The rows come from 4 hidden closed curves, with some noise, and rows from the same curve form a group. Each curve winds through 4 dimensions. The rows are also pushed far along 2 directions, which tell nothing about the answers.
In the rows, 128 means zero.
Some rows, each with its group after it:
[106 141 155 150 121 154 113 133 122 117 127 100 130 152 130 158 104 134
 129] -> Vod
[ 74 148  99 149 153 137 139 168 122 111 149 130 151 100  89 124 136 182
 153] -> gogal
[118 146 137 136 142 159 110  83 163 102  81  61 162 175 163 145  66 178
 124] -> fud
[132 130 112 130 117 121 113 113 148 132  98 117 124 141 139 109 115 124
 142] -> gogal
[139 113 123 107 123 113 132 109 130 137 132 134 121  96 124  94 140 117
 128] -> Vod
[133 124 143 111 136 118 155 133 135 145 130 137 137 100 121 142 127 134
 118] -> gogal
[ 94 162 137 163 179 168 118 109 180 100  66  56 187 183 154 176  61 236
 126] -> fud
[ 92 154 105 149 165 153 128 124 160 109  85  75 169 155 133 147  79 208
 145] -> lano
[ 69 167 119 178 173 175 111 123 161  96  72  54 170 171 131 159  66 235
 144] -> Vod
[145 125 136  97 121 104 146  97 152 132 125 129 134 110 136 119 104 112
 139] -> gogal
[124 132 151 118 114 117 145 150 122 145 146 146 123 106 112 150 128 106
 130] -> Vod
[151 102 146  68 108 103 177 136 109 163 172 155 119  71 114 132 147  78
 116] -> fud
[ 65 152  64 178 130 164  89 161 107  89 141 105 141 156 110 101 145 172
 167] -> lano
[130 134 113 119 122 115 127 108 163 126 102 111 140 145 145 125  98 129
 157] -> fud
[102 140 130 136 125 127 136 157 119 132 145 138 131 108 103 140 131 133
 141] -> Vod
[ 92 134 130 132 147 151 144 141 115 123 132  98 138 114 107 143 112 167
 128] -> lano
[116 128 134 114 126 129 144 125 129 135 126 111 131 107 118 130 111 134
 134] -> Vod
[104 174 107 184 153 160  78 102 182  82  70  82 177 195 158 132  84 213
 144] -> fud
[155 138 138 131 127 104 114 103 169 125 109 148 137 139 149 124 121 122
 137] -> gogal
[157 123 155 120 118 129 114  94 152 138  89 110 124 157 161 138 106 116
 111] -> gogal
[169 107 164  92 115 108 146 123 123 156 149 156 121 111 142 144 148  83
  97] -> lano
[156 126 177 130 127 115 128 132 145 147 127 159 128 123 140 160 139 112
 103] -> Vod
[132 131 125 147 117 122 104 134 130 128 131 153 120 135 129 114 151 113
 131] -> gogal
[119 128 150 139 124 134 122 128 114 126 138 126 112 114 116 127 125 120
 124] -> lano
[159 107 133  64 112  95 173 118 129 159 144 144 123  83 125 121 128  85
 125] -> lano
[176 128 152 126 116 102 107  94 169 136  98 151 125 151 163 128 123 102
 121] -> gogal
[111 137  92 127 129 129 127 128 138 121 118 114 141 133 127 113 117 146
 152] -> lano
[ 52 160  93 182 166 174 104 138 152  87  84  51 164 188 129 154  74 220
 172] -> fud
[106 144 147 163 146 153 109 116 139 109 100  95 132 150 130 143  95 167
 126] -> lano
[214  93 166  50  95  49 167 100 167 186 129 192 104  96 156 134 135  25
 124] -> fud
[133 132 120 134 131 111 120 120 157 130 110 144 134 122 131 110 129 138
 139] -> Vod
[157 134 137 109 124 104 139 119 156 139 128 156 148 111 138 127 137 125
 117] -> fud

New rows. What belongs after each?
[127 145 115 122 134 125 132 123 151 122 125 127 160 116 128 119 120 160
 132] -> fud
[ 32 144  69 188 134 187  97 210  51  87 197 118 133 126  74 112 185 174
 152] -> lano
[131 128 125 108 144 139 143 124 143 131 117 101 161 149 151 157 114 157
 115] -> lano
[ 78 156 103 180 141 146 102 128 135  97 102 100 129 138 107 108 101 177
 164] -> lano
[ 26 162 100 218 157 194  89 175  89  77 138  84 137 141  81 125 126 214
 157] -> lano
[ 83 137  89 146 117 124 123 176  88 111 194 169 121  84  78  89 179 123
 165] -> gogal
[119 118 153 114  92 133 135 151  79 139 182 140  99 101 107 133 148  71
 128] -> Vod
[144 124 112 114 122  99 143 139 150 159 111 155 125 103 122 116 140 119
 133] -> gogal
[186 136 172 116 133  91 126  54 210 142  45 120 129 148 174 136  60 121
 126] -> lano
[185 124 149  81 134  94 151  64 200 150  64 109 149 147 181 145  71 121
 119] -> lano
[163 127 141  97 144 120 146 105 174 143  94 115 164 153 169 164 104 147
 106] -> lano
[162 129 134 129 130 104 112  90 177 133  87 141 132 140 154 111 120 128
 128] -> Vod
[140 128 151 131 146 120 132 125 155 138 111 140 142 119 133 142 130 149
 111] -> Vod
[103 131 121 144 121 151 108 125 116 113 130 103 124 136 121 115 121 139
 138] -> Vod
[124 123 139 101 138 126 159 124 131 139 127 111 138 107 121 143 109 137
 121] -> lano
[156 108 144 101  96 105 126 126 118 144 155 159 104 121 138 124 149  61
 130] -> fud
[101 134 125 171 134 152  95 146 111 110 140 132 127 134 116 121 157 153
 125] -> Vod
[122 124 145 150 127 142 106 137 115 124 142 139 123 128 124 127 153 130
 116] -> Vod
[151 117 158  87 131 116 164 108 139 150 120 118 132 106 136 149 103 119
 111] -> lano
[145 128 121 124 134 104 138 134 160 157  94 148 133 118 131 128 134 135
 125] -> gogal
[130 151 168 147 140 134 124 116 172 130  84 103 149 163 150 180  76 156
 126] -> Vod
[133 128 142 112 142 115 153 130 145 142 124 134 142 105 123 143 120 142
 122] -> gogal
[141 131 123 145 129 119 104 109 154 124 106 140 130 137 141 105 136 137
 130] -> Vod
[183 115 142 105 117  85 126  86 175 149 100 159 122 119 155 108 128  97
 122] -> Vod
[190  90 154  40  99  97 171 108 124 169 155 147 123 101 153 139 141  55
  98] -> lano
[190 105 157  83  97 100 132 101 136 155 139 159 115 127 160 131 145  58
 103] -> lano
[103 137 155 139 114 144 130 155 102 129 154 124 123 124 112 160 121 117
 132] -> Vod
[ 90 136 121 133 136 144 138 142 117 123 135 103 137 112 105 131 114 158
 141] -> Vod
[110 133 143 123 134 154 136 131 117 119 145 103 151 121 124 147 120 157
 110] -> fud
[136 121 132 101 115 113 144 107 141 139 118 118 125 108 129 117 105 110
 140] -> Vod
[ 85 154 100 169 131 150  97 129 137 100 106  96 137 156 122 116 104 164
 162] -> Vod
[157 119 175 119 107 109 131 145 120 153 158 176 110 108 126 148 159  76
 106] -> Vod
[150 122 147 131 104 103 117 118 125 135 138 165  99 108 125 107 143  80
 129] -> lano
[ 89 137 145 148 113 154 121 161  90 119 163 117 118 126 105 151 128 121
 135] -> Vod
[108 137 113 150 145 146 107 105 149 110  96  94 143 141 133 108 109 177
 138] -> Vod
[147 129 134 141 114 116 104 123 141 131 121 151 121 139 141 119 142 109
 125] -> gogal
[109 109  99 118 111 127 146 177  88 163 148 140 105  82  89 108 171 112
 127] -> gogal
[ 81 141 122 163 142 160 111 170 103 110 158 125 141 133 108 146 150 164
 132] -> fud
[114 130 129 119 140 122 152 148 128 135 144 137 140  93 106 135 135 145
 130] -> gogal
[ 89 138 118 158 127 161  97 135 111 103 137  97 133 160 128 132 122 146
 143] -> fud
[108 142 112 120 130 142 134 121 130 116 134 102 153 117 121 115 113 159
 135] -> fud
[132 136 119 143 136 115 114 115 165 125  99 134 138 132 135 113 122 150
 140] -> Vod
